All groups share one centre, and each spreads out both ways along 10 directions, with some noise.
In the rows, 128 means zero.
Some rows, each with its group after it:
[136  98 133 134 112 118 145 106 114 117 124 124 163 103 152 137 109 103
 118  91 135]
Q_21
[120 144  91  69 123  94 171 128 110 151 158 178 131 134 112 132 129 128
 174 154 103]
Q_21
[ 90 128 155  89 143 160 119 130 140 181 151 155  83 122 112 101 125 123
 129 103 122]
Q_904
[120 131 156 144 120 124 113 133 112 139 117 150 118 143 101  99  91 130
 133 150 141]
Q_16
[ 98 140  90 132  95 123 113 145 115 140 129 174 114 151  93 123 110 103
 129 125 143]
Q_904
[131 113 106 105  91 136 121 159 134 139 125 182 108 102  86 146 115 149
 107 128  86]
Q_268
[132 122 139 106 104 123 119 174 137 108 125 156 139 121 126 125 110 155
 176 144 135]
Q_821
[150 142  97 120 149 142  99 113 195  61 113 103 150 108 138 160 165 168
 153 211  67]
Q_16
[175 114  98 141 116 151 143 183 166 112 116 147 120 172 130 130 175 169
 105  88 112]
Q_904
[152  98 115 110  71 135 130 145 130 111 145 178 135 112 123 164 113  98
 119 114 138]
Q_407
[130 111 110 117 108 129 132 117 157 100 145 153 135 137 115 145 159 136
 127 170 100]
Q_407
[ 98 146 116 120 151 153  98 127 151 139 118 115 110 110 126 126 135 137
 129 127 106]
Q_821
[ 86  90 150 122 110 144 125  97 151 132 152 158 121 130 115 119 152 120
  97 125 110]
Q_21
[122 103 180 113  87 110 114 158 121 146 111 183 115 162  68  62  81 157
 156 128 121]
Q_16
[159 150 159 127 139 115 123 126  92 128 145  98 127 121 155 140 103  88
 152 153 188]
Q_268
[126 123  97 105 104 138 117 146 128 129 127 149 128  95 130 157 104  99
 129  98 131]
Q_407
[186 125 114 137 120 159 130 158 153 127 111 157 112 158 114 120 127 138
 108 108 119]
Q_21
[166 129 148 123 127 154 141 130 156  71 157 177 157 110 167 147 115 117
 171 199 162]
Q_16
[116 146  72 134 112  82 150 122  88 123 110 155 156 116  99 134  93 139
 145 158  98]
Q_904
[175 126 128 127 149 157 135 139 152 152 107 122 109 143 123 112 137 148
  97  84  97]
Q_904
[130  87 152  66  81 141 126 160 132 142 170 149 119  80 149 172 119  92
 133  75 153]
Q_407
[165 149 101 144 131 129 138 154 120 128 138 109 115 164 150 151 153 113
 120 107 171]
Q_16
[189 114 102 109  98 123 150 133 155 113 130 179 135 165  98 125 132 133
 133 140  84]
Q_21
[134 129 157 134 120 128 133 128  93 143 129 162 121  84 103 132  67 136
 111 162 131]
Q_904
[ 95 150  36 145 112 141 129 137 123 130 120 171 127 126 120 158 112 103
 112 106 130]
Q_407
[117 144  89 135 108 110 147 102  73 136 142 176 140  88 110 163  68  80
 116 155 141]
Q_407
[141 111 192 115 125 174  81 139 188 106 138 134  97 134 117 108 141 144
 129 167 127]
Q_821
[174 146 128 101 154 152  94 128 145 153 116  84  93 102 120 147 116 114
 117 124  98]
Q_821
[108 122 164 127 109 138 117 126  92 147 174 129 107 110 147 151 108  61
 116 115 213]
Q_268
[140 159 119 120 122 109  90 175 122 112  97 124 131 111 106 126  85 152
 181 165 126]
Q_821
[145 145 129 135 136 121 124 137 119 123 132  96 127 122 139 143 140 131
 130 141 142]
Q_21
[117 139 136 120 134 126 152 151  80 181 136 145 112 119 140 117  91 106
 130  67 173]
Q_16
[133 144 126 130 137  93 143 148  88 159 112 119 115 135  98 108 117 167
 128 128 112]
Q_268
[120 117 139 124 121 161 113 148 165 114 133 154 120 130 131 129 141 130
 129 126 136]
Q_821
[ 82 151  62  75 144 130 144 105 126 162 143 158 123  69 119 162 122 122
 136 130  67]
Q_821
[ 95 149 134 131 162 149  85 167 168 136  98  76 101 148 138  96 166 172
 149  98 122]
Q_407
[125 107 119  77  97 157 104 150 168 125 148 145 117 122 147 149 138  88
 146  83 138]
Q_268
[ 84 140 154 122 147 167  76 135 155 132 111 137 109  86 117 111  94 145
 145 155 116]
Q_21
[124 133 155 155 128 122 127 129 108 157 110 158 104 170  77  77 101 150
 112 144 126]
Q_407
[138 114 123 100 114 135 118 155 153 121 128 107 133 135 153 136 154 122
 149  76 130]
Q_268
[133 107 151 144 131 136 182 115 138 108 171 142 144 160 164 134 185 134
 111 131 158]
Q_407
[103 110 154 108  96 126 107 166 107 167 124 154  89  84  71 123  95 165
 100 124 104]
Q_268
[114 116 139 121  97 183  71 133 180  91 165 161  94 134 115 160 149  90
 110 176 157]
Q_268
[134 116 162 156 120 164  87 116 174  89 125 149 121 146 108 113 133 137
 113 191 131]
Q_821
[155 136 131  98 137  98 176 111 107 124 158 133 151 112 152 146 129 119
 166 159 131]
Q_21
[175 110 149  83 117 124 134 157 164 121 149 115 121 155 139 133 173 144
 147 112 115]
Q_21
[ 97 131 135  92 132 152 130 115 138 147 158 166 104 102 114 133 124 123
 128 152 117]
Q_821
[135 167  74  91 130 112 156 156 106 165 147 148 106 134 117 148 133 123
 143 119 118]
Q_821
[124 183  62 111 161 137 142 137 133 137 140 151 115 122 124 148 141 138
 146 168 102]
Q_16
[151 141 140 130 121 138  94 114 130 113 136 127 116 127 111 142 106  99
 125 188 143]
Q_904
[111 148  80 155 156 142 120 135 115 134  68 110 155  84 157 126  71 131
 132  60 118]
Q_16
[141 142 121 116 144 143 131 102 113 173 122 147 100 122  98 116  92 110
 104 128 100]
Q_904
[131 139 134 117 137 127 151 130 108 156 133 163 124 123 124 113  97 125
 142 123 132]
Q_21
[126 130 108 148 111 154 117 128 110 137 144 148 102 114 120 166 119  88
  72 115 158]
Q_21
[ 70 128 129 118 117 124  96 110 136 151 123 144 110 137  92  99 115 117
 135 131 110]
Q_268
[154 120 118 111 136 100 143 146 106 133 105  74 158  93 163 138 116 135
 156  66 117]
Q_821
[116 139 144  89 110 159  81 172 158 146 154 147  71 165 110 120 139  97
 149 114 162]
Q_268
[131 119 150  85 150 162 118 108 160 137 145 122 118  92 147 133 129 113
 137 124 108]
Q_904
[123 142  71 114 138 153 139 123 145 138 120 162 132 118 133 140 123 113
 129  98 101]
Q_407
[154 188  72 139 156 119 127 140 112 118 108 121 132 120 124 149 106 133
 154 180 113]
Q_16
[140 131 108  98 119 130 138 145 127 121 151 129 138  91 160 176 130 102
 148 119 147]
Q_407
[151 113 123 163 116 167 103 110 147 116 109 121 124 149 141 132 125  81
  85  79 147]
Q_904
[139 133 116 149 131 121 187 137  95 138 157 144 136 154 161 138 148 111
 115  89 184]
Q_407
[ 80 110 160 162 134 145 162  99  87 158 150 152 127  93 140 126 108 119
  71 111 163]
Q_268
[142 125 137 113 105  95 153 114  65 159 152 126 122 103 122 158  95  81
 111 122 151]
Q_16
[121 166  81 103 129 106 153 118  95 128 178 148 123 103 128 188 132 100
 137 195 139]
Q_21
[109 130 115 131  90 108 113 152 128  81 141 145 147 131 130 153 135 124
 164 171 158]
Q_904
[117 116 138  97 112  95 134 123 118 151 136 135 119 136  88 113 133 148
 137 148  91]
Q_16
[120 163  74 148 122 139 109 183 153 133 105 161  91 204  82  99 153 166
 126 127 117]
Q_407
[123 155 144 124 160 143  82 124 133 140 111  94 100 103 115 123 108 132
 133 161 120]
Q_821
[140 136 100 147 134 155 134 124 144 123 115 165 128 136 123 121 113 128
 116 129 120]
Q_268
[124 127 118 122 101 133 121 144 132 125 163 152 103 144 115 156 152 113
 110 152 150]
Q_268
[157 149 127  80 185 140 153  99 151 173 125 125  97 118  99 107 137 168
 124 161  37]
Q_904
[126 117 145  74 131 138 112 160 151 120 144  99 134  88 167 152 142 129
 172  99 136]
Q_21
[127  98 132  80  95 111 153 126 113 144 144 177 143  97 114 128  96 123
 146 118 104]
Q_16
[167 115 117 131 115 104 150 124 129 110 124 121 149 148 129 132 141 135
 128 122 112]
Q_821
[ 91 135 120 119 162 157 122 105 114 161 138  96 118  66 158 158 122 103
  96  83 128]
Q_16
[147 123 101 137 101 139 131 169 146 115 130 156 119 161 126 138 151 136
 120 109 141]
Q_904

New rows. What belongs after each?
[149 155 123 116 166 158 118 137 135 157  92 128 117 102 137 108  77 122
 147  98 116]
Q_407
[148 101 136 110 121 163 132 117 166 128 121 175 126 120 125 114 111 123
 115 105  97]
Q_407
[134 138 131 149 144 132 140 127 125 127 124 142 123 128 113 118 130 160
 109 156 117]
Q_268
[183 142  87  70 134 154 102 116 175 132 118 131 109 126 113 142 116 101
 149 136  63]
Q_904
[118 102 102 100  81 139 109 154 159 112 150 123 124 157 152 156 175  77
 137  58 158]
Q_268
[117 115 170 122 145 166 106 113 142 152 130 114 108 118 141 116 117 105
 110  96 141]
Q_904
[ 78  93 118 104  98 137  92 125 191 101 120 135 127 127  94 126 174 169
 121 139  56]
Q_268
[ 95 105 116  95 126 129 120 118 146 153 119 112 122 100 113 128 147 146
 113  88  71]
Q_16
[131 169 137 135 172 119 138 139 101 132 128  87 133  99 165 133 117 138
 157 145 161]
Q_21
[110 140 138  82 110 124 123 172 118 140 174 151 103 133 128 144 140 111
 169 140 168]
Q_904
[124 113 110 100 110 141 131 109 141 116 144 154 138  82 138 167 114  97
 130 134 113]
Q_407
[113 114 142 105 135 153 132 142 166 120 149 131 124 130 160 133 170 136
 141 107 127]
Q_904
[101 104  58 123  97 114 126  93 154  99 104 144 173 130 126 141 131 101
 133  90  82]
Q_268
[118 161 133 114 122 113 128 181 101 137 144 154 109 145 120 121 121 143
 177 157 170]
Q_821
[100 161  81 117 124 118 147  98  92 165 142 193 117 141  94 121  83  83
 137 145 124]
Q_268
[108 128 102 138 128 148  92 115 170 110  98 137 133 152 118 103 125 122
 140 116 103]
Q_268
[163  99 139 118  95 154 141 114 155 105 159 186 131 134 130 148 134 100
 109 147 137]
Q_821
[167 144 110 170 104 119 107 142 123  89 120 128 126 168 106 143 132 119
 114 176 153]
Q_904
[108 113 100 119 111 124 140  97 145 142 176 120  96 170 108 160 219 110
  62 124 106]
Q_16
[134 171 133 130 171 121  92 144 124 160  73  92 106 138  98  75  95 167
 155 129  94]
Q_407
[115 144 116 115 117 124  92 162 134 142 138 106  84 152  94 140 167 140
 116 145 122]
Q_21
[161 119 134 139 117 102 142 129  97 139  87 138 153 140 111  89  70 131
 139  95 113]
Q_21
[165 151  30 144  96 116 149 157 120 145  94 183 116 179  77 127 123 130
 104 101  87]
Q_904
[103 108 146 123 144 174 111  89 150 127 138 123 131  72 151 147 117 100
  99 121 119]
Q_821
[115 131  81  93 109 123 129 105 139 130 145 155 139 143 134 142 127  69
 158 108 126]
Q_268
[ 87 128 111 114  86 137  72 171 129 112 134 133 112  83 117 173 114 110
 136 135 159]
Q_407
[ 89 137 129 121 137 143 125 130 129 141 147 152 110 123 126 125 131 127
 132 139 142]
Q_821
[113 114  97 115 100 131 122  95 154 109 115 194 147 121  84 123  99 127
 133 168  69]
Q_21
[118 130 130 108 151 152 128  89 121 187 124 141 102 109 112 111  87  96
 103  98 103]
Q_904
[125  88 179 123 133 129 163  98 142 150 143 144 130 163 121  83 158 146
 107 107 113]
Q_407
[100 159 109 141 126 108 135 146  83 128 139 149 138 114 139 144  97 116
 160 158 175]
Q_821
[116 128 141  71 169 145 110  88 169 140 132  76 134 105 161 122 146 106
 163 108  91]
Q_904
[131  84 166 101 105 119 146 119 150 109 164 135 142 135 140 129 169 131
 135 130 127]
Q_16
[ 54 123 107 164 149 146 142  56 127 148 110 169 147 128 119  87  98 114
 105 120 104]
Q_268
[ 79 123 162 131 128 102 112 140 100 131 101 108 152  81 132 102  84 157
 164 121 132]
Q_904
[136 127 142 147 110 147 104 117 123 125 108 180 125 105  94 116  54 115
 113 159 125]
Q_407
[106 152 118 122 162 100 149  65  88 168 138  98 130 133 127 119 118  89
 129 132 120]
Q_904
[133 145 146 110 146 119 151 148 120 130 139 142 134 126 144 112 120 154
 177 151 137]
Q_16
[118 154  92 150 135 107 108  58 123 106 124 104 141 156 111 136 129  83
 128 188 115]
Q_904
[129 152  99 119 138 137 176 115  86 153 189 159 116 112 158 181 132  68
 112 131 182]
Q_16
[177 126 129 111 137 167 114 109 151 142 107 157 109  93 100 132  79 121
  97 145  73]
Q_904
[134 117 121 132 178 132 187  50 121 144 122 112 174  96 178 119 111 106
 121  84  99]
Q_407
[115 127 117 153 103 123 123 122 115 109 157 129 127 148 129 158 148  92
 104 141 170]
Q_268
[101 134 149 125 135  99 151 130  84 129 151 118 154  95 166 140 117 123
 164 135 177]
Q_821
[101  98 162 161 118 161 136 106 128 143 128 185 119 137 115  87  98 121
  84 106 146]
Q_407
[135 129 143 123 139 121 111 134 120 139  86 113 140  85 119 105  79 154
 139 116  96]
Q_904
[100 125 147 119 118  88 154 105  86 126 177 114 140 111 139 159 144 114
 129 170 157]
Q_407
[151 121 142 133 122 147 132 166 160  99 119 160 143 145 153 107 122 145
 168 114 153]
Q_16
[136 141 116 103 130  79 144 116  93 137 139  86 149 138 147 135 131  89
 176 116 152]
Q_268
[188 155 125 123 151 167 110 165 146 103 132 105 124 103 177 170 125 108
 151 133 171]
Q_16
[104 101 158 135 118 137 118 123 133  96 114 135 163  57 143 135  95 149
 142 149 124]
Q_904
[140 126 102 128 126 116 130 142 146 102 111 119 148 133 132 132 148 155
 148 129 100]
Q_904
[120 129 118  96 158 119 164 110 120 154 139 103 142 120 159 128 152 124
 146  84 109]
Q_904
[163 137 117 141 130 137 129 127 149 103 123 154 134 142 116 128 122 141
 131 176 113]
Q_407
[151 153  96 112 162 117 149 102 117 144 114 117 142 106 136 131 106 121
 149 134  96]
Q_407
[177 115  92 114  94  79 143 142 104 128 113 103 145 145 116 147 135 121
 127  89 106]
Q_16
[133 107 144 128 100 129 112 138 113 128 116 136 130  99 125 131  83 109
 122 104 140]
Q_407
[109 103 105 108  93 107 120 129 142 119 124 132 138 108  99 143 145 153
 121 131  76]
Q_268
[147 114 111  98 112 144 118 176 169 106 137 111 129 135 157 154 178 139
 147  83 130]
Q_407
[144 161 128 119 146  94 144 126  71 165 116 125 130 118 118 114  72 114
 157 135 136]
Q_268
[ 98  83 196 110 157 150 162  59 155 101 149 140 187  70 191 111 117 128
 160 144 121]
Q_21
[117 113 116 155 137 120 170 133 124 128 114 140 153 130 136 116 152 178
 106  99 108]
Q_904
[106 120 182 128 159  90 148 103  98 167 123  77 127 153 120  72 142 161
 128 115 117]
Q_407
[108 141 134 128 144 149 140 145 133 139 130 164 120 137 140 101 119 136
 150 119 150]
Q_16
[117 155  41 126 137 119 127 104 120 128  99 125 147  95 118 159 109 114
 125 133  72]
Q_821
[104 132  92 122  94 124 113 160 135  99 107 184 149 108 105 134  87 145
 166 148 115]
Q_821
[ 78 110 111 134 147 134 129  82 164 116 109 130 157 133 133 102 148 144
 132 114  82]
Q_268
[ 95 135 166 171 167 138 141 103 123 137 129 116 122 136 127  97 146 168
 100 158 137]
Q_268
[117 115 165 147 100 110 130 141 107 133 122 160 128 163  96  87 107 147
 134 143 151]
Q_821
[137  84 152 109  94 112 145 130 122 129 126 142 154 107 136 125 103 118
 137  84 127]
Q_16
[151 139 114 106 131 135 132 138 139 137 138 126 110 139 121 139 144 131
 130 130 113]
Q_821
[124 147 105 105 132 119 113 115 143 117 136 110 128 149 127 133 150 106
 156 152 123]
Q_904
[175 141  67 150  83  98 130 185 108  95  97 156 152 160 119 140  97 124
 159 116 151]
Q_821
[139 133  74 154 131 131 150  85 117 108 108 165 169 111 142 140  82  86
 126 130 117]
Q_268
[138 103 127 153 113 128  99 141 152 116  52 133 147 144 101  74  87 154
 137  83  87]
Q_21
[154 134  81 135 120 124 149 108 107 138 123 146 135 140 120 144 106  91
 103 113 123]
Q_904
[ 49 120  99 132 132 149 115  87 133 141 114 161 141  65 123 132  94 117
 105 108  95]
Q_821
[113 106 117  90  89  85 149 153  91 157 148 122 126 105 111 153 138 132
 125  88 116]
Q_268
[ 82 118  91 138 117 117 137 109 114 126 109 152 158  97 130 127 100 127
 128 105 110]
Q_821
[107 128 104 148 109 129 131 142 110 146 129 151 115 168 118 114 130 110
 107  83 159]
Q_904
[102 128 120 140 142 110 155 121 121 128 129 123 143 133 132 117 150 157
 131 132 120]
Q_904
[ 90 154 121 146 155 137 144 105 104 149 151 140 110 126 127 128 131 115
 110 154 149]
Q_16
[137 117 136 111  86 116 110 165 129 123 136 143 112 140 104 140 131 131
 134 134 141]
Q_407
[126 132  60 166 126 107 158 120 112 137  80 146 150 151 105 111 114 145
 101  84  84]
Q_904
[ 89 105 127 139  84  90 150 100  89 144 152 160 130 147  89 126 133 117
  94 136 127]
Q_407
[ 88 131 120  92 140 120 157 149 126 163 148 140 120 134 139 116 157 149
 151  93 124]
Q_904
[134 145 124 130 150 121 129 106 110 152 128 110 108 133 112 124 130 124
 107 141 112]
Q_821
[ 94 100 135 116 111 145 111 107 147 123 124 157 138  81 116 132 103 128
 114 132  96]
Q_268
[158 183  33 173 140 106 145 129  89 138 124  84 116 178 125 171 164  96
  83 115 148]
Q_16
[120 141 129  82 140 154 118 116 156 146 158 146  91 137 118 127 146 111
 142 155 112]
Q_904
[163 120 153 127 120 102 173 115  85 146 163 133 129 144 138 134 129 102
 117 128 164]
Q_821
[170 143 128 120 133 131 135 157 129 123 139 125 121 137 140 143 142 127
 144 138 145]
Q_268
[150 112 167 125 164 163 174 126 140 158 149 143 111 116 141 118 160 172
  85 112 110]
Q_904
[145 132 137  89 156 140 162 107 136 115 198  99 130  86 192 196 183 103
 130 158 149]
Q_16
[141 154 115 106 146 113 152 123 111 150 128 142 129 122 119 116 105 134
 155 152 109]
Q_268
[152 119  85 137 120 170 114 100 186  66 116 154 168 121 171 154 119  71
 139 122 127]
Q_268
[117 143  94  97 122 108 109 150 125 126 129 103 129 105 133 162 136 122
 153 126 122]
Q_407
[135 163 137 115 128 130 116 183 132 125 148 143  93 162 115 124 147 152
 171 175 162]
Q_821
[113 129 133 180 160 132 148  77 129 135 119 129 125 150 106 100 147 162
  76 166  95]
Q_904
[121 158  47 137 130 139 160 134 114 137 134 169 133 133 144 157 129 101
 121  98 138]
Q_407
[184 139  83 134 136 142 167 128 129 115 106 174 156 103 142 147  92 128
 126 128 102]
Q_268
[127 119 143 119 131 114 156 122  96 151 139 125 137 120 143 124 117 118
 134  97 151]
Q_21
[ 87 125 141 121 165 127 172  62 133 122 144 180 160 121 126  90 117 148
 156 189  95]
Q_21
[129 140  90 152 101  88 118 128  90 116  97 125 154 119 117 138  74  99
 143 123 142]
Q_904
[115 143  77 103 147 133 141 133 157 142 137 120 115 142 127 143 189 151
 123 112  86]
Q_16
